The same things were measured in two ways. Each way mixes the same 10 hidden numbers, adds some noise and spreads widely along 6 directions of its own, which tell nothing about the thing.
In the rows, zero is written as 100.
Some things both ways: the first way, then the second way.
[130, 83, 69, 53, 137, 83, 100, 91, 113, 106, 84, 107, 124, 109, 88, 135, 94, 102, 80]
[75, 81, 117, 106, 81, 134, 94, 105, 108, 107, 129, 107, 88, 88, 74, 107, 113, 110, 91, 92, 100, 108]

[104, 79, 100, 67, 101, 112, 109, 80, 129, 90, 91, 110, 110, 120, 85, 92, 136, 149, 87]
[110, 73, 129, 107, 94, 100, 93, 102, 101, 110, 91, 45, 100, 98, 71, 94, 114, 96, 99, 91, 101, 116]

[76, 79, 129, 110, 89, 88, 108, 105, 81, 86, 87, 96, 48, 66, 108, 78, 101, 74, 135]
[95, 86, 112, 117, 87, 92, 70, 109, 108, 119, 81, 116, 93, 85, 111, 114, 112, 77, 115, 102, 70, 109]

[98, 79, 87, 73, 118, 91, 101, 69, 109, 99, 92, 104, 93, 105, 95, 99, 117, 121, 75]
[116, 91, 104, 100, 114, 80, 93, 76, 98, 114, 93, 71, 103, 120, 101, 122, 95, 114, 117, 108, 83, 107]

[99, 120, 106, 122, 108, 112, 92, 107, 64, 118, 79, 102, 80, 80, 89, 80, 73, 92, 133]
[99, 144, 83, 93, 108, 134, 143, 128, 90, 76, 102, 120, 116, 87, 105, 86, 90, 93, 99, 97, 119, 71]

[102, 104, 127, 95, 91, 125, 83, 82, 78, 113, 80, 105, 87, 85, 108, 72, 105, 121, 110]
[90, 136, 80, 55, 58, 97, 106, 91, 102, 83, 88, 99, 116, 132, 97, 82, 84, 73, 113, 116, 120, 106]

[66, 72, 96, 30, 134, 80, 107, 76, 93, 100, 80, 96, 88, 65, 114, 80, 92, 67, 88]
[110, 122, 110, 97, 104, 76, 125, 117, 83, 95, 67, 90, 108, 71, 123, 99, 79, 124, 112, 92, 114, 100]

[70, 129, 112, 80, 129, 84, 93, 92, 87, 146, 59, 90, 91, 55, 110, 101, 78, 73, 115]
[99, 84, 79, 97, 67, 113, 123, 96, 97, 82, 125, 99, 97, 135, 60, 75, 89, 115, 65, 87, 119, 108]

[132, 87, 81, 74, 122, 101, 110, 95, 127, 89, 124, 102, 136, 118, 99, 139, 102, 119, 75]
[83, 104, 111, 85, 74, 59, 57, 88, 104, 101, 68, 114, 79, 73, 150, 94, 104, 86, 109, 117, 78, 135]

[109, 83, 116, 120, 85, 93, 111, 102, 96, 65, 120, 100, 72, 118, 81, 101, 123, 121, 122]
[109, 77, 128, 140, 108, 113, 96, 130, 102, 111, 87, 88, 85, 74, 96, 112, 119, 107, 99, 83, 69, 108]

[57, 99, 115, 71, 115, 105, 106, 96, 103, 114, 93, 110, 92, 41, 119, 72, 80, 71, 124]
[100, 59, 122, 95, 76, 114, 57, 98, 115, 113, 111, 47, 79, 105, 76, 81, 151, 83, 70, 87, 54, 133]

[142, 112, 102, 103, 113, 109, 86, 105, 96, 102, 107, 119, 122, 102, 97, 134, 86, 110, 101]
[134, 103, 110, 116, 146, 95, 112, 99, 100, 104, 79, 65, 103, 99, 104, 117, 89, 116, 117, 108, 100, 98]

[73, 68, 97, 54, 133, 75, 118, 105, 112, 76, 93, 95, 71, 84, 106, 70, 116, 99, 94]
[108, 101, 108, 115, 113, 128, 117, 136, 112, 104, 88, 111, 116, 74, 82, 113, 90, 115, 91, 100, 124, 81]

[87, 93, 105, 73, 109, 105, 86, 89, 98, 82, 78, 100, 69, 77, 121, 104, 83, 87, 102]
[131, 62, 114, 148, 122, 78, 95, 110, 104, 131, 78, 115, 113, 63, 93, 132, 95, 80, 130, 105, 100, 70]

[147, 103, 108, 39, 121, 131, 86, 76, 106, 97, 139, 107, 171, 121, 115, 138, 90, 144, 91]
[118, 116, 103, 92, 97, 99, 105, 119, 106, 109, 100, 112, 104, 95, 82, 105, 83, 90, 133, 111, 125, 93]

[95, 83, 66, 101, 120, 75, 118, 86, 131, 93, 102, 101, 92, 121, 76, 110, 117, 112, 71]
[103, 61, 117, 118, 113, 96, 92, 94, 101, 111, 108, 73, 83, 91, 91, 107, 118, 122, 77, 89, 78, 108]

[81, 115, 127, 98, 92, 121, 95, 83, 89, 127, 102, 109, 112, 69, 107, 97, 87, 87, 117]
[129, 115, 99, 80, 117, 75, 136, 113, 103, 86, 77, 84, 90, 112, 106, 77, 89, 106, 107, 90, 116, 103]

[98, 82, 72, 120, 112, 71, 107, 95, 120, 85, 74, 104, 53, 115, 73, 105, 118, 117, 89]
[127, 89, 114, 112, 108, 114, 145, 123, 105, 81, 103, 100, 97, 53, 79, 76, 87, 113, 93, 92, 160, 90]

[91, 52, 108, 46, 103, 92, 104, 80, 106, 37, 104, 86, 56, 95, 128, 104, 118, 109, 90]
[115, 100, 107, 114, 91, 136, 129, 123, 105, 97, 108, 106, 119, 101, 68, 90, 97, 114, 97, 81, 116, 96]

[94, 78, 125, 91, 108, 92, 105, 99, 76, 86, 95, 99, 75, 76, 120, 83, 94, 76, 111]
[89, 122, 87, 87, 97, 113, 84, 93, 89, 112, 111, 90, 120, 131, 83, 107, 88, 106, 97, 106, 94, 105]

[131, 96, 96, 109, 96, 93, 88, 80, 93, 100, 103, 104, 97, 107, 103, 119, 96, 90, 78]
[100, 109, 90, 88, 85, 57, 107, 79, 92, 93, 73, 99, 97, 118, 127, 116, 80, 96, 130, 118, 96, 101]

[72, 70, 95, 60, 117, 84, 112, 88, 122, 82, 79, 107, 75, 85, 103, 76, 118, 90, 74]
[98, 93, 103, 100, 111, 99, 107, 102, 99, 103, 88, 77, 107, 104, 90, 107, 97, 111, 85, 100, 106, 94]

[60, 50, 46, 86, 137, 70, 156, 71, 139, 122, 77, 83, 91, 99, 73, 73, 137, 121, 70]
[94, 105, 81, 47, 62, 120, 105, 75, 114, 82, 144, 95, 88, 129, 78, 60, 111, 93, 80, 101, 114, 119]

[117, 134, 157, 118, 88, 161, 92, 82, 55, 135, 104, 105, 144, 90, 113, 94, 91, 128, 120]
[116, 109, 106, 100, 115, 63, 85, 75, 68, 106, 70, 31, 115, 99, 118, 95, 95, 97, 108, 103, 82, 117]

[82, 105, 131, 95, 101, 119, 95, 96, 97, 82, 96, 102, 81, 98, 109, 81, 113, 118, 92]
[80, 119, 97, 93, 106, 108, 115, 121, 92, 85, 83, 110, 113, 74, 109, 79, 88, 115, 58, 95, 127, 94]

[80, 107, 142, 142, 87, 104, 123, 110, 87, 89, 140, 77, 84, 96, 119, 60, 111, 94, 110]
[109, 96, 88, 102, 83, 74, 95, 120, 101, 100, 59, 103, 113, 99, 103, 106, 85, 93, 88, 111, 102, 86]

Other things, the second way, with their names:
(567): [86, 146, 93, 70, 105, 98, 143, 114, 98, 83, 99, 143, 93, 100, 122, 85, 84, 102, 123, 95, 123, 92]
(465): [113, 63, 142, 154, 128, 74, 68, 91, 97, 128, 66, 81, 90, 63, 131, 142, 117, 102, 131, 104, 49, 112]
(412): [107, 103, 110, 118, 130, 80, 92, 88, 92, 111, 77, 92, 97, 101, 127, 123, 95, 110, 121, 107, 73, 108]
(714): [68, 90, 94, 114, 102, 149, 87, 112, 109, 102, 139, 131, 87, 98, 74, 111, 117, 78, 80, 111, 97, 80]
(646): [75, 99, 109, 71, 99, 117, 99, 78, 101, 85, 133, 82, 72, 77, 126, 80, 133, 127, 63, 90, 75, 122]
(884): [96, 103, 116, 103, 68, 113, 119, 138, 96, 96, 89, 105, 106, 58, 94, 92, 98, 118, 92, 83, 115, 99]
(101): [159, 84, 98, 109, 120, 56, 96, 104, 111, 126, 81, 106, 105, 86, 85, 113, 64, 104, 136, 115, 134, 96]
(901): [126, 122, 94, 76, 88, 41, 85, 90, 115, 108, 63, 135, 90, 94, 139, 111, 75, 70, 169, 134, 108, 108]
(690): [90, 113, 82, 100, 113, 115, 122, 112, 94, 85, 103, 122, 110, 99, 99, 90, 86, 120, 62, 97, 117, 86]
(515): [119, 112, 93, 114, 152, 76, 95, 86, 85, 116, 84, 89, 112, 120, 114, 125, 89, 95, 125, 113, 80, 85]
(122): [88, 90, 126, 100, 78, 127, 125, 122, 94, 90, 106, 68, 107, 85, 77, 77, 125, 109, 76, 71, 101, 101]
(733): [100, 89, 127, 109, 112, 65, 96, 103, 94, 110, 80, 95, 77, 85, 124, 105, 110, 101, 122, 92, 77, 115]
(540): [93, 92, 83, 120, 141, 123, 93, 88, 99, 117, 133, 115, 96, 141, 89, 131, 109, 111, 89, 102, 58, 84]
(795): [117, 28, 135, 147, 83, 75, 95, 120, 122, 114, 82, 110, 70, 51, 85, 123, 107, 101, 109, 101, 109, 97]
(196): [93, 128, 118, 87, 89, 86, 107, 105, 91, 85, 57, 70, 104, 93, 128, 98, 102, 81, 125, 109, 96, 107]
(511): [111, 125, 62, 98, 126, 100, 122, 95, 85, 102, 98, 104, 125, 143, 100, 108, 81, 107, 93, 97, 87, 77]
(119): [91, 53, 133, 97, 85, 96, 85, 90, 110, 115, 114, 74, 91, 86, 60, 82, 117, 91, 87, 89, 125, 118]
(130): [91, 114, 84, 102, 109, 97, 110, 100, 97, 101, 115, 155, 102, 103, 98, 107, 74, 97, 114, 115, 127, 83]
(776): [51, 102, 113, 108, 109, 122, 73, 62, 72, 93, 116, 66, 98, 105, 136, 92, 140, 115, 57, 83, 28, 130]
(839): [88, 109, 99, 94, 94, 123, 117, 115, 97, 84, 118, 106, 88, 88, 91, 84, 104, 106, 80, 96, 113, 98]
(900): [88, 76, 125, 121, 78, 133, 96, 141, 116, 100, 92, 92, 77, 82, 81, 101, 126, 97, 81, 83, 82, 112]
(751): [101, 87, 99, 94, 65, 92, 78, 86, 102, 95, 83, 67, 106, 91, 88, 96, 90, 87, 90, 121, 118, 115]
(536): [77, 114, 105, 82, 95, 125, 89, 100, 92, 95, 123, 98, 94, 89, 112, 64, 132, 100, 67, 78, 70, 122]
(842): [93, 72, 108, 121, 81, 124, 91, 101, 105, 114, 118, 96, 106, 111, 67, 117, 118, 82, 105, 98, 82, 90]
(139): [93, 85, 128, 140, 159, 111, 98, 89, 73, 107, 112, 47, 82, 96, 119, 129, 130, 132, 91, 87, 38, 100]
(644): [138, 99, 97, 103, 117, 51, 108, 104, 106, 112, 50, 94, 108, 88, 111, 124, 66, 98, 134, 121, 124, 86]
(716): [103, 58, 122, 138, 134, 92, 103, 109, 87, 124, 95, 63, 99, 96, 82, 127, 112, 129, 81, 78, 72, 90]
(653): [83, 111, 96, 69, 98, 67, 81, 86, 101, 100, 86, 109, 102, 89, 119, 91, 92, 81, 98, 125, 121, 98]
(750): [130, 114, 76, 103, 142, 59, 99, 86, 93, 137, 87, 115, 134, 116, 88, 156, 48, 96, 156, 139, 129, 54]
(166): [110, 55, 129, 131, 113, 93, 83, 101, 105, 129, 95, 72, 96, 88, 76, 128, 110, 105, 108, 98, 89, 98]
(121): [90, 98, 103, 98, 59, 113, 96, 125, 98, 101, 102, 105, 112, 54, 73, 96, 91, 79, 99, 112, 141, 83]
(348): [31, 146, 95, 82, 121, 134, 132, 85, 80, 64, 126, 119, 78, 150, 129, 95, 110, 120, 81, 93, 75, 107]
(427): [110, 112, 100, 128, 135, 112, 103, 110, 87, 112, 95, 112, 136, 102, 85, 112, 80, 103, 102, 107, 115, 79]
(194): [109, 119, 50, 63, 79, 72, 88, 69, 96, 104, 109, 121, 113, 153, 106, 87, 80, 93, 96, 109, 86, 106]
(133): [123, 76, 125, 138, 122, 94, 133, 91, 89, 82, 78, 50, 96, 105, 98, 106, 112, 85, 119, 99, 94, 89]
(739): [123, 97, 87, 98, 93, 162, 131, 136, 109, 102, 139, 86, 122, 115, 25, 80, 95, 135, 58, 72, 128, 93]
(217): [90, 131, 84, 60, 59, 81, 94, 104, 89, 85, 89, 102, 103, 105, 112, 59, 90, 89, 87, 99, 107, 122]
(181): [84, 120, 93, 96, 75, 121, 106, 107, 93, 97, 100, 109, 122, 109, 98, 103, 102, 89, 104, 98, 88, 91]
(535): [105, 94, 103, 136, 113, 144, 136, 115, 96, 93, 118, 101, 99, 96, 82, 123, 105, 104, 110, 93, 93, 73]
(398): [126, 94, 88, 80, 85, 93, 114, 106, 116, 96, 97, 102, 103, 121, 74, 77, 89, 100, 92, 95, 124, 106]
(906): [129, 39, 112, 104, 79, 55, 33, 72, 121, 140, 93, 70, 83, 101, 71, 108, 93, 104, 100, 113, 98, 147]
(159): [122, 92, 69, 100, 88, 118, 96, 110, 123, 119, 112, 134, 128, 107, 59, 125, 77, 87, 104, 123, 128, 64]
(675): [92, 82, 121, 85, 85, 119, 84, 97, 118, 118, 132, 89, 81, 80, 75, 114, 115, 106, 114, 106, 106, 109]
(76): [108, 75, 93, 122, 78, 126, 112, 106, 102, 112, 105, 86, 137, 110, 52, 126, 97, 91, 98, 101, 109, 64]
(252): [102, 110, 82, 115, 124, 100, 91, 90, 98, 104, 87, 114, 106, 105, 124, 128, 90, 102, 100, 118, 75, 88]
(214): [74, 125, 99, 79, 101, 131, 107, 87, 82, 85, 128, 82, 101, 101, 114, 77, 122, 114, 72, 86, 76, 111]
(174): [86, 122, 120, 88, 100, 124, 109, 104, 101, 89, 104, 98, 102, 97, 101, 83, 110, 95, 107, 98, 109, 111]
(298): [83, 114, 117, 68, 133, 98, 120, 91, 104, 83, 112, 72, 54, 106, 121, 100, 114, 123, 103, 104, 95, 111]
(785): [59, 88, 138, 111, 56, 133, 126, 129, 91, 82, 104, 95, 96, 49, 92, 76, 130, 91, 83, 70, 109, 99]
(774): [109, 123, 93, 101, 133, 93, 94, 123, 90, 120, 84, 96, 106, 97, 101, 112, 89, 96, 110, 100, 91, 90]
(755): [100, 99, 88, 99, 107, 146, 149, 97, 110, 79, 116, 77, 111, 126, 65, 120, 86, 129, 83, 107, 131, 75]
(516): [83, 94, 85, 106, 107, 137, 151, 116, 102, 86, 127, 119, 99, 114, 72, 111, 93, 127, 70, 89, 120, 65]
(84): [89, 85, 123, 107, 77, 63, 89, 116, 99, 113, 64, 112, 93, 81, 111, 104, 98, 94, 112, 93, 95, 113]
(710): [88, 74, 129, 111, 96, 101, 105, 99, 89, 102, 101, 59, 91, 94, 91, 90, 128, 98, 89, 78, 81, 108]
(849): [93, 94, 92, 100, 120, 110, 114, 75, 82, 95, 134, 89, 112, 108, 88, 86, 106, 110, 74, 95, 105, 86]
(117): [57, 114, 120, 82, 82, 161, 89, 89, 94, 75, 140, 60, 77, 114, 101, 70, 147, 110, 61, 84, 57, 143]
(851): [96, 106, 87, 116, 149, 93, 97, 78, 95, 121, 105, 123, 105, 139, 118, 140, 98, 104, 120, 107, 57, 82]
(18): [87, 88, 122, 87, 73, 68, 99, 111, 102, 96, 62, 75, 74, 74, 112, 97, 103, 85, 109, 101, 108, 115]
(615): [96, 64, 111, 123, 109, 95, 64, 79, 90, 131, 116, 74, 98, 103, 83, 117, 115, 100, 94, 96, 66, 110]
(863): [127, 78, 113, 95, 81, 113, 110, 122, 128, 94, 82, 72, 96, 70, 82, 94, 102, 113, 85, 102, 124, 105]
(865): [72, 87, 120, 110, 109, 109, 98, 117, 92, 109, 109, 93, 83, 95, 96, 106, 124, 112, 81, 80, 71, 101]
(75): [134, 91, 95, 84, 99, 71, 81, 75, 108, 103, 103, 86, 87, 111, 110, 79, 110, 79, 115, 109, 83, 120]
(581): [67, 137, 139, 87, 106, 141, 118, 101, 87, 58, 106, 63, 71, 41, 150, 81, 127, 123, 90, 100, 91, 126]
(519): [80, 88, 116, 115, 104, 106, 92, 112, 102, 104, 97, 110, 88, 75, 108, 116, 119, 81, 101, 108, 86, 83]
(352): [129, 112, 94, 84, 84, 81, 132, 89, 107, 97, 105, 135, 107, 102, 104, 89, 86, 76, 155, 105, 124, 90]
(295): [66, 117, 105, 95, 89, 111, 102, 109, 111, 86, 92, 132, 67, 80, 143, 124, 110, 101, 112, 114, 77, 101]
(438): [50, 145, 92, 79, 86, 113, 106, 99, 84, 71, 91, 113, 97, 106, 140, 90, 111, 79, 92, 108, 80, 99]
(697): [12, 144, 106, 87, 85, 127, 83, 84, 60, 79, 115, 99, 91, 101, 145, 89, 132, 80, 81, 96, 47, 114]
(37): [113, 85, 111, 118, 126, 110, 110, 95, 115, 81, 65, 71, 86, 93, 137, 101, 123, 116, 72, 94, 61, 115]
(802): [84, 85, 117, 103, 74, 122, 98, 116, 100, 109, 116, 102, 100, 64, 85, 90, 123, 92, 88, 83, 97, 97]
(481): [122, 84, 113, 106, 134, 87, 112, 99, 103, 100, 102, 81, 77, 90, 104, 94, 117, 91, 108, 98, 94, 94]
(787): [67, 89, 106, 99, 92, 102, 80, 98, 106, 109, 109, 131, 94, 86, 100, 113, 98, 109, 85, 111, 106, 100]
(250): [132, 85, 111, 82, 99, 52, 66, 62, 99, 121, 78, 26, 98, 137, 99, 105, 101, 107, 122, 107, 68, 141]
(517): [88, 117, 106, 111, 119, 126, 133, 125, 102, 79, 115, 144, 87, 73, 105, 99, 100, 78, 116, 113, 128, 66]
(645): [97, 108, 77, 83, 86, 111, 95, 99, 112, 96, 97, 123, 117, 107, 109, 91, 101, 105, 69, 102, 89, 97]
(33): [81, 122, 104, 104, 110, 126, 115, 114, 86, 97, 101, 93, 112, 99, 99, 104, 106, 95, 100, 92, 91, 85]
(347): [110, 116, 81, 73, 59, 119, 103, 121, 103, 99, 111, 104, 121, 88, 65, 74, 80, 104, 81, 99, 139, 102]
(65): [77, 121, 80, 80, 68, 51, 90, 99, 93, 86, 69, 145, 92, 96, 138, 89, 75, 80, 104, 121, 113, 104]
(156): [140, 44, 134, 130, 101, 56, 84, 96, 108, 127, 66, 57, 89, 72, 96, 118, 110, 98, 124, 95, 84, 112]
(173): [101, 107, 92, 89, 90, 106, 99, 108, 102, 101, 116, 106, 82, 127, 86, 91, 103, 101, 101, 91, 85, 115]
(191): [109, 78, 99, 111, 127, 102, 104, 119, 104, 133, 131, 127, 100, 96, 66, 110, 104, 104, 98, 85, 103, 73]
(272): [107, 114, 86, 107, 98, 85, 116, 111, 96, 97, 80, 133, 118, 99, 95, 108, 71, 66, 131, 122, 138, 69]
(636): [109, 88, 89, 107, 97, 103, 124, 108, 97, 107, 113, 109, 117, 123, 51, 100, 84, 80, 110, 99, 135, 71]

Some of these things the first way, each followed by its name:
[86, 109, 108, 103, 97, 118, 93, 70, 107, 113, 103, 115, 101, 82, 102, 100, 97, 112, 104] : (481)
[133, 71, 111, 109, 76, 115, 103, 94, 90, 52, 111, 110, 85, 120, 97, 108, 110, 103, 95] : (33)
[77, 104, 65, 123, 124, 81, 120, 110, 101, 121, 65, 92, 72, 100, 60, 80, 90, 88, 111] : (511)
[108, 102, 116, 69, 121, 98, 91, 84, 97, 108, 99, 92, 114, 85, 130, 129, 88, 97, 94] : (130)
[122, 81, 132, 135, 97, 111, 127, 86, 72, 112, 129, 86, 128, 117, 115, 91, 114, 106, 87] : (750)
[83, 81, 104, 126, 96, 112, 127, 93, 89, 93, 110, 89, 86, 95, 95, 94, 99, 99, 116] : (536)
[81, 97, 123, 105, 113, 89, 105, 87, 96, 116, 97, 90, 86, 95, 110, 78, 118, 115, 91] : (787)
[77, 67, 107, 84, 106, 82, 121, 79, 105, 75, 105, 99, 68, 89, 104, 81, 125, 100, 91] : (839)
[139, 93, 102, 113, 86, 102, 93, 91, 95, 72, 137, 112, 107, 115, 93, 146, 86, 93, 108] : (173)
[81, 93, 143, 101, 85, 122, 110, 84, 90, 89, 124, 89, 97, 78, 133, 99, 105, 96, 106] : (398)
[84, 59, 103, 95, 105, 77, 117, 85, 102, 80, 87, 106, 51, 84, 94, 72, 133, 113, 109] : (117)
[114, 93, 86, 62, 113, 109, 94, 89, 105, 90, 105, 96, 116, 97, 116, 116, 75, 80, 85] : (122)
[123, 92, 126, 84, 85, 121, 82, 88, 90, 86, 102, 113, 96, 90, 116, 88, 102, 107, 105] : (196)
[103, 82, 71, 98, 97, 102, 78, 59, 96, 99, 71, 94, 57, 104, 95, 113, 91, 119, 98] : (352)
[118, 89, 102, 107, 101, 89, 92, 84, 79, 100, 100, 117, 81, 102, 76, 96, 116, 112, 98] : (295)
[90, 92, 109, 73, 109, 100, 93, 70, 83, 97, 68, 103, 64, 95, 83, 76, 128, 144, 110] : (535)
[108, 82, 129, 83, 100, 117, 126, 86, 103, 91, 137, 92, 136, 93, 129, 97, 114, 103, 87] : (519)
[128, 115, 138, 114, 105, 121, 101, 106, 77, 113, 99, 106, 120, 88, 117, 101, 104, 111, 101] : (751)
[117, 100, 136, 104, 92, 117, 105, 105, 74, 102, 110, 98, 113, 65, 137, 99, 79, 61, 110] : (438)
[51, 70, 105, 81, 97, 76, 111, 80, 104, 116, 45, 124, 51, 70, 66, 41, 134, 84, 105] : (18)
[96, 78, 113, 132, 89, 84, 111, 69, 93, 130, 110, 126, 101, 83, 87, 89, 117, 81, 89] : (298)
[64, 91, 67, 42, 143, 106, 120, 66, 118, 116, 88, 82, 117, 94, 97, 98, 99, 119, 75] : (194)
[113, 68, 92, 139, 104, 78, 133, 107, 93, 79, 102, 93, 72, 124, 79, 72, 121, 100, 96] : (121)
[105, 75, 100, 85, 130, 94, 124, 77, 82, 145, 103, 104, 140, 88, 93, 95, 105, 99, 93] : (675)
[105, 77, 97, 95, 124, 84, 108, 79, 84, 117, 81, 112, 83, 88, 85, 74, 125, 128, 97] : (581)
[122, 119, 111, 121, 101, 114, 92, 102, 81, 124, 90, 95, 106, 100, 96, 102, 87, 114, 123] : (842)
[79, 68, 64, 81, 128, 98, 122, 54, 109, 104, 100, 103, 101, 107, 81, 95, 122, 124, 53] : (646)
[95, 104, 87, 94, 134, 93, 95, 107, 87, 101, 89, 100, 78, 84, 101, 87, 79, 94, 101] : (159)
[89, 93, 108, 87, 126, 86, 110, 114, 116, 88, 93, 77, 80, 96, 123, 86, 102, 115, 111] : (427)
[89, 123, 129, 126, 116, 114, 114, 111, 54, 131, 113, 85, 114, 87, 94, 87, 80, 98, 140] : (739)
[109, 104, 122, 74, 121, 130, 125, 77, 97, 152, 126, 92, 185, 90, 114, 109, 104, 122, 96] : (250)
[83, 55, 68, 15, 122, 62, 98, 85, 147, 57, 85, 102, 73, 92, 109, 109, 102, 70, 70] : (84)
[123, 98, 88, 78, 122, 108, 108, 101, 93, 99, 92, 85, 117, 108, 109, 98, 92, 103, 83] : (76)
[127, 86, 127, 144, 90, 100, 130, 115, 97, 81, 130, 99, 104, 105, 106, 109, 115, 102, 108] : (714)
[110, 93, 96, 125, 74, 90, 73, 77, 106, 79, 100, 117, 55, 117, 81, 115, 101, 104, 104] : (733)
[117, 96, 103, 88, 111, 94, 87, 94, 100, 94, 94, 102, 88, 98, 104, 117, 98, 116, 107] : (465)
[73, 87, 124, 139, 97, 98, 125, 97, 73, 111, 72, 81, 58, 75, 108, 73, 111, 89, 114] : (776)
[95, 98, 81, 105, 123, 105, 112, 107, 103, 88, 115, 82, 93, 104, 106, 105, 87, 103, 85] : (645)
[100, 113, 101, 96, 117, 90, 92, 93, 109, 124, 87, 101, 94, 81, 108, 94, 92, 109, 114] : (517)
[118, 100, 100, 123, 98, 118, 99, 76, 100, 86, 113, 92, 101, 113, 124, 128, 92, 106, 70] : (849)
[117, 66, 86, 76, 108, 84, 95, 96, 123, 70, 93, 103, 74, 97, 113, 112, 101, 100, 93] : (174)
